All groups share one centre, and each spreads out both ways along 8 directions, with some noise.
Some rows, each with its group after it:
[ 11  -4  -2  -2   6 -21  -7  15   2  19   3  10  -8] -> k_919
[-15 -12  -1  14  -7   9  -5 -21   6  -2  23 -17   0] -> k_919
[ -5  -6 -22  -2   8  -5  38  15   9 -13   0   9  10] -> k_794
[ -8   9 -16 -21   5  21  11  16 -15  -4  -4 -14  13] -> k_919
[ -1   2  -3  -6  -1   2   9   7  -8  -1 -11   4   5] -> k_919
[  8   2  15 -23  -3 -41   1   5 -14  22 -37  12  24] -> k_133
[ 16   1   5   5  14  17  15   6  -3 -33   0  13 -17] -> k_543
[  7   0  18   3   8 -40   6  13  -2   4   5 -11  30] -> k_543
[  3   6 -20  11  -3  30   5  14   8 -17  27 -34 -16] -> k_133
[  2  -6  -9 -20   7  -4  -6 -19  23  16  -5  -2   3] -> k_919
[ -2 -12 -16  -8   9   4  19  -1  21 -16  -4  19 -13] -> k_794
[ -4 -34  15  20 -11 -42  -1 -12  -1  11  14  -9  -4] -> k_919
[-11 -12 -22  -9   5  -2  22   5   2   6   6  -4   7] -> k_133
[ -5  -9   2 -11   2 -14   2  -4  -1  10 -22  35  -1] -> k_133
[-12   7  -9  -1   8  33  20  10  -8 -33   8   5  -2] -> k_794
[  4  20 -23  21  -2  10   8  18   9  16   9   0   6] -> k_919
[  5  19 -14 -17  11  23   8   7   4  -4 -19  19   2] -> k_543
[-15   1 -15  17 -21  -2   6  -3  13   6  10 -25  10] -> k_133
[ -3  13   1 -11  13   1   6   2   6  -3  -8  10  23] -> k_794
[ 25 -14   8  15  -8 -20  14 -30  10   6  -7 -27   4] -> k_794
[ -8 -16 -21 -31   5 -40  28   9  -3  34 -29  25  28] -> k_133
[ -1  -4  17 -22  10 -21 -13  -5  19  -9  -9  17   4] -> k_543
[  4   6   1 -20  16 -10 -22  26 -13  28  -1  24  -5] -> k_919
[  9  -9  12  10   8  15  11 -17  -2 -29   3   3 -12] -> k_543
[ -3   4  -3  20  -2  16  28  19 -37 -14   4  -5   7] -> k_794
[ 11 -10  13  10   7 -22  16  -1  -2 -14   0   1   6] -> k_543
[-12  18  12  21  21  10  -4  -9   8  -4  31   2  34] -> k_133
[  9 -15  21   0  -2 -25  -4   3 -22   4  -3  -1  -6] -> k_543
[ 23   1  -5  11  -4  11  14 -12 -25  18  -6 -32  12] -> k_919
[ 19   7   5  -7  12   4  -7  19 -12  -2 -11  23 -20] -> k_133
[ 11  18  -7  -8  20  15  12  12  13 -13 -13  32  -2] -> k_543
[-15  20 -26  43  -1   2  19   8  27  12  41 -22  35] -> k_543
[ 17 -27  -2   5 -13 -14  12  21 -32  -1 -11   4 -42] -> k_133
[-16   8  -4  -8   0 -18  10   3  14   4  -6   3  32] -> k_133
[  2   8   2   0   9  -9  -3 -22  25  12  -1   6  25] -> k_794
[ 10   8  -7  -1   2   0  10  17  -9   2 -11   8  -2] -> k_919
[ 10  -4 -13 -12 -20  25  -5 -13   0   2 -14 -26 -28] -> k_133
[ 30  15  15  -7  30  -5  10  10   0 -16 -20  36   2] -> k_543
[ 19  -3  14 -12  15 -33  -2  14  15  -5  -1   1   5] -> k_794
[-13 -18   9 -21  -2  -6  -2 -13 -13  -4  -8  -6   8] -> k_919
[-31  -2 -31   2 -19  -5   9  16   0  23   6  -3   8] -> k_794
[  5  -6  -2  -6 -11  19   1 -11  -5 -12 -12  -5 -24] -> k_794
[ -6 -11   8  -2  -4  13 -11   3  -5 -22  13  -9 -24] -> k_543
[-29   4 -26  10  -6  31  16  -5   3  -4  10   7   7] -> k_794

New rows, each followed by its group:
[-16  12  -1  13   3  16  -9 -14   8   6  14   8  13] -> k_794
[ -1  13  -2   0  19  24  -3  -3   6 -11  20  -8  11] -> k_133
[  0  11 -18  -1  -4   7  10   1   0  22  -5 -12  20] -> k_919
[ 15 -10   8   8  17 -46   9  17  15  -4  16  -6   6] -> k_794
[ -4  16   8   0  15  16  -7   0 -12   4  -8  32   9] -> k_794
[  1  -3   1 -40  -1   6 -28  27 -20  -2 -21  23 -39] -> k_543
[-27  -9  10   5  -4  -7 -18  -7  -5   9  11  21  -1] -> k_919
[-27  11 -11 -11   4   1  -3  36 -19  11  10   8  14] -> k_919
[  5  12  -1 -28  17   7   2   4  19 -16 -17  24   5] -> k_543
[ 35  11 -12  16   5   6  14  11   3   7  -3  -7 -10] -> k_919
[-10   1 -25  17  -8  21   4  17   4  -4  15   8 -23] -> k_543
[ -2 -26 -29 -12 -10   2  25   0  -9  11  -1 -25  -9] -> k_133
[ -6   3 -21  15 -10 -15  28   9  21  -1  -3  -6  14] -> k_919
[ -1  -3  17   2   9  -8  -1 -12 -10   1   4  -2  22] -> k_133
[ 10   6  -4  -8   3  10  13   9 -10 -10 -14   1  -1] -> k_919
[-33 -11  -6  -4 -21   5  16 -44   8   0 -13 -11  31] -> k_919
[  4 -16  23  -4   0 -30  -1   2 -16  -8   3 -17   4] -> k_543
[-21   4 -13  -4   4 -13  -1   2  30  10  15   4  22] -> k_794
[  3 -18  22  -2   5   8 -15 -19 -17 -12   8  -5 -20] -> k_919
[ -4  22   2 -29  34 -26  10  37  11  -4 -17  55  31] -> k_133
[  1  -4 -12  18 -12 -14   9 -19  22  18  -1  -2   8] -> k_919
[-11  16 -22  13  -2  30   2  -2  24  -5  25 -21   3] -> k_133
[ -6   3   9   2  -5   6  -3  -4 -31   9 -11  12   6] -> k_919
[ 23  -7  25 -14  17 -27   1  12 -36  15 -18   9  10] -> k_133
[ 25  13  -6  23  -7  22  25  -3  -8 -11 -15  -7  -6] -> k_919
[ 21   0  13   5   4   0  12   1 -20  -8 -13  -2   0] -> k_794
[ 10  -7   8  23  11  -9  12 -10  10 -13  17   0   2] -> k_794
[  5 -13   1  -7  -2 -11   8  -6  -2   0  -6  -8   0] -> k_919
[ -9  -8  14  -6  -2  -7 -16 -16   8  -3   2   3   0] -> k_543
[-12 -15 -41  -8 -10  43  17 -20  15  -5  25 -55  -6] -> k_133
[-10  -3  -3 -15  -3 -18  -9  11  10   7  -3   9  -4] -> k_543
[-12   6  -4 -22  10  15 -25   2  -6  18   6  12   2] -> k_919
[-11 -16   4 -11   6 -23 -15  11  -4  13  21  -5  -2] -> k_919
[-10   2 -30  -5 -11  18   3   8  -1  18 -13  23 -17] -> k_543
[-11   3   3   9  -8  -1  -5  -1  -8   6  19 -33  19] -> k_543
[ 12   7  29 -32  40  -3  -7  15 -10 -29 -16  46   5] -> k_133
[ 15  -5   8  12  -5  23  13 -21 -20 -17  -8 -19  -7] -> k_919
[  1  12 -12  -8  24  12   0   0   3  22   0  32  11] -> k_133
[ -1   2   8 -10   3  30  -6 -13 -28  -3  -6  -5   0] -> k_919
[ 10  11  -1   6 -10   3  -9   3  -2  14  -5  -7  -2] -> k_133
[  8  -5  -6 -14   4 -34  -2   3  13  30 -15  18   6] -> k_919
[  0  -6   2 -13  -3  -6  18   3 -16 -10 -19  -3   7] -> k_919
[ 13 -19   0 -33   6   0  -2  -8 -17  10 -36  34 -24] -> k_133
[-22  14 -11  -7   0   4  -4  11  13   2  -7  31   5] -> k_919
[ -9  -5  -3   6 -10   9   4 -19   1   3  13 -30  14] -> k_133
[ 12  -2   6 -13   1 -15   3   7  -2   0 -13  -8   3] -> k_794
[ -1 -22  -4   3  -6  -8  15  -2 -17   6   1 -10  -6] -> k_133
[ -1 -14   6  26 -11 -14  -1 -28   9  11   5   2  -4] -> k_919
[ 30   6 -18  20  -3   1  23  -3  14   6  -8 -18  -2] -> k_919
[  9   9  -3  20  -6  33  10 -11 -23   0   0 -19   3] -> k_919
[ -1 -13   0  20  -9   1  11  -8  -7  -7  20 -31  -1] -> k_919
[  2  -3 -17  -7  -3  12   3   5   0   6  -5   1 -15] -> k_133
[-13  -8   0   4 -15 -51  -8  18  -7  40   7 -14  23] -> k_543
[ -6  14  12  24  -8   1  -4  -3 -18   9  17 -29  28] -> k_794
[  6  -5  16 -12   6 -10  -8 -23   0   6 -20  17   7] -> k_543
[  1 -12   9  30 -19   9  29 -23 -19 -23  -6 -19   4] -> k_919
[-55 -26   2 -38   4  -5 -24  -5  13 -13  31  -2   5] -> k_919
[ -2  13 -21   2 -11   6  38   9 -10   0 -20 -13  26] -> k_919
[ 28  37 -21 -20  14  40  15  27 -34  20 -28  -8  15] -> k_919
[ -8  -6 -18   1   5   6  13  -1   1   9  10   2   4] -> k_133
[-3 -3  0  7 -1  0 -2  0  3 -3 10 -5 -4] -> k_794
[-19   9 -24  17  -7  14   7  13  26  -8  17   9  -6] -> k_133
[ -6 -17  -4 -40 -14   8  -1  14 -36  -6 -21 -17 -23] -> k_543
[  8   9  10   5   6  15  -7  -1  -6 -10  12 -18   3] -> k_133
[  5  -7  25   0 -18  -7 -14 -20 -12  -4 -17   1  -9] -> k_133
[15  0 -3 13 -1 -9 10  6  5  0 -4  1 -7] -> k_919
